The rows are grouped in 3 ways, from coarse to fine. Each group lies inside one group of the grouping before and may be the whole of it. The rows also spread widely along 10 directions, which tell nothing about the answers.
(in the rows, 128 means zero)
Known rows, each followed by its group in each grouping:
[114 108 107 124 173 109 138 178  92 166 127 123 107 137  80 114  97 123
 149]	j_132 Des j_151
[132 164 104 135  62 130 142 122 132 119 134 158 129 127 123 139 108 113
 147]	j_729 Sef j_854
[147 120  89 142 124 155 133 165 130 174  95 134  92 150 146 174 146 102
  83]	j_132 Pil j_237
[115  93 133 156 170  69 154 125 172 120 176 164 174 144 137 116 150 157
 169]	j_66 Siso j_408
[101 147 137  92 110 124 154 141 103 115 132 142 153 143 105  86 138 127
 167]	j_66 Siso j_449
[ 95 120 130 115 103 125 113 135 175 132 105 143 134 102 116 106 146 143
 186]	j_66 Momu j_339
[143 143 133 105 150 113 146 128  99 159 143 147 120 116 104 155 103 116
 119]	j_132 bivos j_314
[164 143  88  78 115 138 154 100 120 147 102 134 178 123 101 134 123  96
 111]	j_66 Kalim j_432
[ 68 129 124 111 153  86  87 127 133 125 117 146 133  88  85 106 101 124
 170]	j_729 mup j_982
[108 123  85 157  49 138 114 191 167 153  96 130 110 110  86 112  90 114
 172]	j_729 Sef j_896
[ 99 121 142 145 150 112 139 166 145 141 132 152 147 153 128 121 164 128
 138]	j_729 zoto j_32
[158  86  76 124 118 131 162 155 105 144 133 105  88 145 145 141 151 160
 131]	j_729 zoto j_42
[132 136 124 121 122 120 146 137 125 154 140 144 120 124 126 159 125 125
 122]	j_66 Kalim j_61
[ 87 132  90 111 108 122  91 117 136 117  91 138 122  91 107 115 110 121
 156]	j_729 Sef j_353
[ 50 124  59 150  85 112  89 116 137  84 110 153 117 111 147 128 151 102
 136]	j_729 rutuk j_276
[139 124 106 137 130 126 139 136 133 131 125 138 122 150 134 124 130 147
 150]	j_729 mup j_994
[182 135 138 167  84 124 173 147 185 157 145 156 148 159 128 140 123 141
 158]	j_132 Pil j_519
[131 158 148  80 122 132 155 115 136 141 116 158 181 122 107 125 153 108
 129]	j_66 razed j_819
[105 123 103 145 159 102 137 146 100 142 148 153 123 141 117 149 125 112
 110]	j_729 rutuk j_605
[ 74 113  91 136 124 113 134 153  93  98 136 125 103 155 131  84 138 151
 174]	j_729 rutuk j_884
[ 64 167 154 124 127 130  94 127 136 115 108 178 111 125 154 153 158 107
 119]	j_729 mup j_10
[171 100  94 179  80 113 126 148 227 177 130 154 149  97 121 178 124 128
 135]	j_729 zoto j_368
[ 50 152 125 139 123 110 131 150 125 122 137 175 163 140 122 128 165  72
 119]	j_66 Momu j_62
[ 85 105 118 193 144  91 128 169 166 153 170 170 117 130 143 175 148 117
 123]	j_66 Momu j_692
[133 120  81 148 183 129 108 118 132 135  89 140 114 161 130 110 113 129
 139]	j_132 Des j_863
[ 98 134  90 130  79 140 124 151 139 133 107 139 117 120 116 121 132 110
 155]	j_66 Momu j_339
[ 93 135  91 109  89 151 107 175 119 168  88 128  88 100 108 163 122  89
 107]	j_66 Kalim j_432
[136 124 120 147 130 111 128 135 146 148 141 153 100 114 127 163 111 139
 147]	j_132 Des j_151
[119 115 103 124 148 103 135 138 126 147 141 145 140 123 101 131 113 120
 136]	j_66 Siso j_449
[ 80 139 167 164 193  85 114 166 131 149 156 167 127 144 105 127 111 126
 146]	j_729 zoto j_32
[ 59 140 134 109 108 142  95 146 147 118  80 151 125 118 145 126 188 111
 131]	j_729 zoto j_32
[ 97 130 109 133  87 119 133 136 147 117 125 155 141 116 138 140 156 119
 136]	j_729 Sef j_353
[ 98 132 157 105 134 104 134 143 138 137 132 150 161 114  94 105 134 137
 166]	j_729 rutuk j_884
[130 117  98 146 122 107 109 111 160 138 136 155 108  96 143 180 125 137
 128]	j_729 mup j_994
[110 104  92  92  83 166 145 132 123  94  78 120 101 154 194 112 231 153
 149]	j_132 Des j_863
[142 132 132 157 106 119 137 169 153 154 141 139 115 138 107 118  99 149
 174]	j_729 zoto j_368
[ 77 127 121  94 117  97  95 117 143 131 114 138 128  67  97 123 115 127
 168]	j_66 Kalim j_61
[116 155  90 110  89 156 101 120 123 129  80 146 109 115 123 141 121 106
 121]	j_729 rutuk j_605

New rows, each followed by its group in each grouping:
[138  93  53 119 154 134 153 152  84 141 111 109 114 159 124 120 132 128
 110]	j_729 Sef j_353
[152 134 115 118 172 100 158 125 101 157 160 139 131 131  86 129  82 136
 140]	j_66 razed j_819
[140 123  95 118 125 134 136 133 133 130 101 129 142 146 119 103 130 136
 153]	j_729 mup j_994
[121 129 111 113  89 126 166 163 114 141 136 137 151 136 105 120 145 116
 139]	j_729 rutuk j_884
[ 88 109 101 145 119  89 117  91 132  82 150 145  90 121 169 128 147 165
 177]	j_132 Pil j_519
[ 46 138 119 118  75 121 118 165 141 134 120 168 147  96 124 161 181  66
 103]	j_66 Siso j_449
[ 38 121  97 167 150 122 116 185 110 107 105 141 107 178 143  81 158 110
 146]	j_132 bivos j_314
[137 113  76 187 133  98 144 158 141 141 145 138 128 161  98  98  82 130
 178]	j_132 Des j_863
[110 113 118 118 147 114 154 154  86 132 139 128 101 154 137 123 153 138
 135]	j_132 Pil j_237
[ 61 135 119 118 150 141  99 173 121 131  72 138 114 149 123  98 153 111
 134]	j_729 mup j_982
[ 79 142 123 102 157 122 111 126 105 120 105 149 134 130 118 113 141 115
 131]	j_729 rutuk j_884
[118 133 152  50 127 133 165 163  78 153 115 118 137 121  86 100 146 124
 150]	j_132 bivos j_314
[146 135 112  87 116 128 143  75 125 116 133 157 134 113 164 176 163 129
 108]	j_66 Siso j_408
[108 119  96 132 130 121 139 125 131 111 128 136 118 142 143 108 147 149
 159]	j_66 razed j_819
[ 84 125  95  97 124 113 102 102 104  99 116 135  94 100 143 133 143 140
 147]	j_729 mup j_982
[107 120 143 142 151 126  83 174 196 193  88 146 106  88  84 139  97 131
 152]	j_66 razed j_819
[ 98  90 107 115 155 117 108 143 166 148  96 139 144 109 121 127 157 129
 134]	j_66 Siso j_449
[ 92 125  75 151 121 114 168 138  86  88 159 136 115 182 153  96 156 137
 152]	j_66 razed j_819
[121  88  67 115 100 128 118 144 128 140 107 112  84  98 137 151 149 142
 131]	j_729 zoto j_42
[136 140 129 128 138 148 122 172 143 183  95 146 123 134 108 159 122 103
 103]	j_729 mup j_994
[ 89 109 131 119 120 132 111 170 123 141 117 128  63 112 138 138 147 163
 153]	j_729 rutuk j_884
[127 132 115 156 140 106 141 142 147 144 143 161 151 147 118 142 122 111
 126]	j_729 mup j_10
[ 86 129 114 171 147  92 128 150 158 133 147 173 166 147 116 126 125  97
 132]	j_66 Siso j_408
[150 128  80 103  77 142 105 120 133 149  97 120  88  82 116 152 102 135
 145]	j_729 zoto j_368
[101 142 121 104  99 113 138 177 132 168 116 147 187 103  52 122 115  70
 130]	j_729 mup j_994
[118 122  98 114 134 123 134  98 105  83 124 130 116 156 164  92 159 168
 169]	j_729 zoto j_368
[127 114 126 127 105 116 183 163 123 120 150 132 145 168 138 102 170 153
 164]	j_729 mup j_982
[144 111  95 151 108  99 165 143 131 134 163 140 128 135 111 126 111 139
 171]	j_132 Des j_151
[126 117 104 140 123 142 158 155 123 131 121 142 124 174 171 148 194 122
  96]	j_729 zoto j_42
[ 79  97 116 183 126  84 116 131 192 117 161 177 134 117 170 164 173 137
 138]	j_66 Siso j_449
[116  97 181 148 148 105 175 193 160 165 175 159 128 154 157 166 191 155
 129]	j_66 Siso j_408
[164 146 120  49 118 122 176  83  81 129 138 129 159 118 114 131 134 131
 132]	j_66 Kalim j_61
[ 95 127 131 144 146 112  95 127 165 124 100 149 120 129 124  95 120 143
 179]	j_132 Pil j_237
[105 135  67 153 127 174  90 178 133 147  43 126  83 165 118  97 106 103
 142]	j_132 Des j_151
[ 76 138 167 134 149 117 118 165 149 143 120 167 131 138 134 138 162 117
 130]	j_729 mup j_10
[132 143 116 115  91 131 126 121 148 134 116 151 139 110 124 147 134 120
 138]	j_729 mup j_994
[111 134 143 110 135 135 128 198 122 186 104 131 127 126  65 119 104 106
 133]	j_729 rutuk j_276
[113 144 137 109 101 141 148 153 109 133 133 145  96 142 146 144 148 133
 135]	j_66 Siso j_408
[143 115 147  70  87 141 145 130 145 134 105 120 113  98 133 117 162 173
 180]	j_132 bivos j_314
[ 84 104 109 164 157  79 114 118 137 114 156 158 100 123 162 152 150 140
 139]	j_132 Pil j_237
[139 139 121 196 134 123 126 138 161 133 142 166  99 167 151 143 107 153
 151]	j_729 rutuk j_605
[144 113  86 167  92 112 154 156 155 137 147 138 142 145 107 112 108 140
 168]	j_729 rutuk j_884
[107 154 114 106 106 120 107 100 125 112 115 153 131 103 125 132 126 117
 145]	j_729 zoto j_368
[135 138 126 132 155 137 116 117 154 136 106 156 126 147 139 129 126 138
 137]	j_66 Siso j_449
[144 135 136 136 111 125 128 137 152 137 131 138  96 131 124 121 100 169
 185]	j_729 mup j_10
[122 146 126 130  99 120 128 115 162 121 131 162 143 124 131 130 124 129
 157]	j_66 Siso j_408
[163 120  61 130 104 144 158 134 118 137 116 115 120 159 127 121 112 133
 140]	j_66 Kalim j_432
[101 119 108 131 130 131 128 157  98 132 129 131  75 144 146 142 142 141
 127]	j_729 rutuk j_276
[154 132 129  91 175 120 127 111  97 157 123 138  95 112 108 153  94 142
 137]	j_132 Des j_151
[155 112 108 104 141 111 163  81 155 116 131 145 188 137 151 130 173 142
 134]	j_66 Kalim j_432
[118 154 185 153 140 116 144 135 146 124 149 165 112 169 153 120 136 161
 173]	j_132 Pil j_519
[122 118 129 126 123 107 131 143 151 156 132 150 130 100 103 146 122 125
 153]	j_132 Des j_151
[119 112  77 142  97 136  99 133 186 134  76 138 135 108 120 116 120 129
 155]	j_729 Sef j_353
[159 114  95 131 122 101 154 103 131 122 157 137 133 127 132 135 123 153
 152]	j_729 zoto j_42
[143  85  74 152  92  97 143 137 174 142 152 136 130 108 120 144 117 147
 164]	j_66 Siso j_408
[ 60 153 129 122 106 138 109 180  91 139 115 146  71 118 122 147 125 107
 122]	j_729 Sef j_353
[140 176 110 120  99 149 138 137  93 136 113 144 103 151 107 121  92 106
 148]	j_132 Des j_863
[ 98 119 162 139 125  99 152 140 173 131 141 170 171 139 152 146 198 122
 132]	j_132 Pil j_519
[ 74 115 122 137  99 101 142 164 131 115 158 146 119 130 132 117 150 136
 169]	j_66 Siso j_408
[ 69 114 117 105 105 103 121 134 119 107 122 134 117 105 128 107 158 132
 170]	j_132 Pil j_237
[ 99 136  79 155 110  99 132  88 106  72 162 156 109 142 170 136 142 134
 142]	j_729 zoto j_42
[ 98 142 132 136 106 128 136 164 126 135 128 151 118 135 124 130 132 122
 140]	j_729 Sef j_353
[140 152 127 125 124 131 154 131 117 130 129 151 135 155 120 118 120 124
 153]	j_132 Des j_151
[ 91 128 103 110 124 115  83  99 134 117 108 147  94  75 136 151 119 139
 143]	j_729 Sef j_353
[ 75 116 168 100 176 106 103 148 121 142 123 143  97 104 129 141 161 151
 142]	j_729 zoto j_32
[131 132 113 113 157 112 160  98 107 105 129 148 169 171 144 101 163 124
 133]	j_132 Pil j_237
[102  99  82 114 138 109 136 140 125 132 119 132 152 126 110 113 145 116
 134]	j_66 Siso j_449
[100 137 122 161  90 140 140 199 150 151 122 140 113 155 102  98 116 124
 179]	j_66 Momu j_339
[ 93 122 121 142  93 118 125 169 143 134 120 135 109 128 115 107 129 131
 175]	j_132 Pil j_237
[109 126 121 137 126 125 142 162 128 134 127 141 131 154 120 107 136 136
 152]	j_729 rutuk j_884
[137 126  66 153 115 118 125 110 125 120 134 144 110 134 133 141 103 127
 132]	j_729 rutuk j_276
[ 78 141 146 124 182 117 106 164  86 166 126 159  69 122 125 179 129 101
  97]	j_132 Des j_863
[133 145 123  96 115 110 141 112  98 136 148 145 126 106 104 149 109 123
 131]	j_729 rutuk j_276
[131 134 160  93 194  95 149 102 106 139 143 158 159 136 120 132 143 127
 124]	j_132 Pil j_237
[114 148 169 125 174 105 141 147 113 146 151 161 125 146 120 141 125 134
 131]	j_729 mup j_982
[117 101 132 159 157 112  95 137 177 145 126 150  78 113 159 167 136 175
 151]	j_729 mup j_994
[122 125  99  93 149 114 173  97  64  86 147 135 130 164 155 108 169 144
 146]	j_132 Des j_151
[106 174 138  74  74 122 158 134  79 134 144 143 137 106  94 135 119  98
 137]	j_66 Kalim j_61
[122 142  97 138 100 124 125 126 129 126 125 151 117 123 122 138 105 118
 139]	j_729 Sef j_896
[148 112  78 130  95 125 131 124 134 136 129 128 103 111 127 150 116 141
 140]	j_729 rutuk j_276
[119 128 120 148 127 118 125 141 139 132 132 147 107 134 135 138 130 139
 143]	j_729 zoto j_42
[112  96  87 140 106 119 152 169 130 132 125 127 123 148 131 114 165 129
 154]	j_132 Des j_863
[118 113 114 162 103 134 158 208 133 153 133 133  99 170 138 133 154 136
 139]	j_729 mup j_982
[ 38 124 127 168 130  99  97 178 140 130 135 160 102 121 124 133 137 112
 141]	j_729 rutuk j_276
[107 132 120 116  99 141 155 163 110 118 118 130 127 164 137  98 172 135
 153]	j_729 zoto j_32
[120 114  83  98 102 131 139 135  98 125 113 120 107 118 122 124 132 133
 141]	j_729 Sef j_896
[140 125 129 147 168 114 113 110 165 133 115 155 119 134 129 120 105 159
 174]	j_132 Des j_151
[148  91 120 128 144  96 139 156 180 183 135 140 165 100  75 135 107 132
 150]	j_66 Siso j_449
[ 91 118 123 146 135  94 126 137 138 132 148 162 119 117 140 157 154 121
 138]	j_132 Des j_863
[ 91 111  76 131 116 116  94 130 140 125 109 135 103 100 117 123 111 129
 155]	j_66 Siso j_449
[117 120 128 109 113 130 157 191 103 174 143 134 103 126 109 159 139 116
 112]	j_66 Siso j_449
[177 114 109 104 104 149 152 140 138 158 107 124 123 131 122 136 136 154
 140]	j_729 rutuk j_605
[ 92 142 154  93 120 130 119 136 128 128 108 150 119 114 137 137 165 132
 138]	j_729 mup j_982
[ 99  92 119 128  99 124 173 208 119 154 142 113 103 148 137 129 180 146
 145]	j_66 Kalim j_61
[107 142 116 129 162 111 111 117 139 128 110 158 162 135 108 112 117 111
 140]	j_729 mup j_994
[100  90  73 129 153  95 122 151 120 140 124 123 136 119  98 117 124 122
 142]	j_729 mup j_994
[126 129 124 100  97 142 182 166 103 149 136 134 132 151 142 156 181 114
 105]	j_66 Kalim j_432
[141  86 120 122 131 136 148 161 142 149 120 122 102 142 163 152 191 166
 127]	j_729 zoto j_32
[ 97 128 137 161 117 143 141 219 151 161 115 144 116 174 118 109 135 122
 149]	j_66 Siso j_408
[ 89 126 111 122 141 109 115 144 129 143 120 140 129 113 101 126 113 114
 142]	j_66 Kalim j_432
[ 83 156  84 122 144 141 111 124  90 104  92 150 124 161 142 117 143  92
 108]	j_729 mup j_994
[101 140 108 116 102 101 154 150 116 146 148 148 168 116  85 135 119  85
 129]	j_66 Kalim j_432
[113 122 174 124 101 131 155 203 108 164 162 133  55 130 151 173 167 165
 138]	j_729 zoto j_368
[113 133 108 112 121 113 148 123 101 106 137 124 122 146 123  85 118 155
 182]	j_66 Kalim j_61
[122 137 133  90  64 113 132 134 119 134 145 129 100  76 100 139 107 152
 183]	j_729 mup j_994
[102 106  97 121 152 108 111 134 124 141 121 142 104 109 137 164 146 126
 111]	j_729 mup j_982
[114 127  88 120 103 132 121 131 120 122 114 131 105 123 124 123 123 138
 152]	j_729 rutuk j_884
[132 141  83 167 151  98 128 107 147 123 133 169 181 152 101 112  94 101
 134]	j_729 rutuk j_605
[123 133  74 121  68 124 125 117 111 131 137 143  95  90 131 183 124 107
 107]	j_729 rutuk j_276
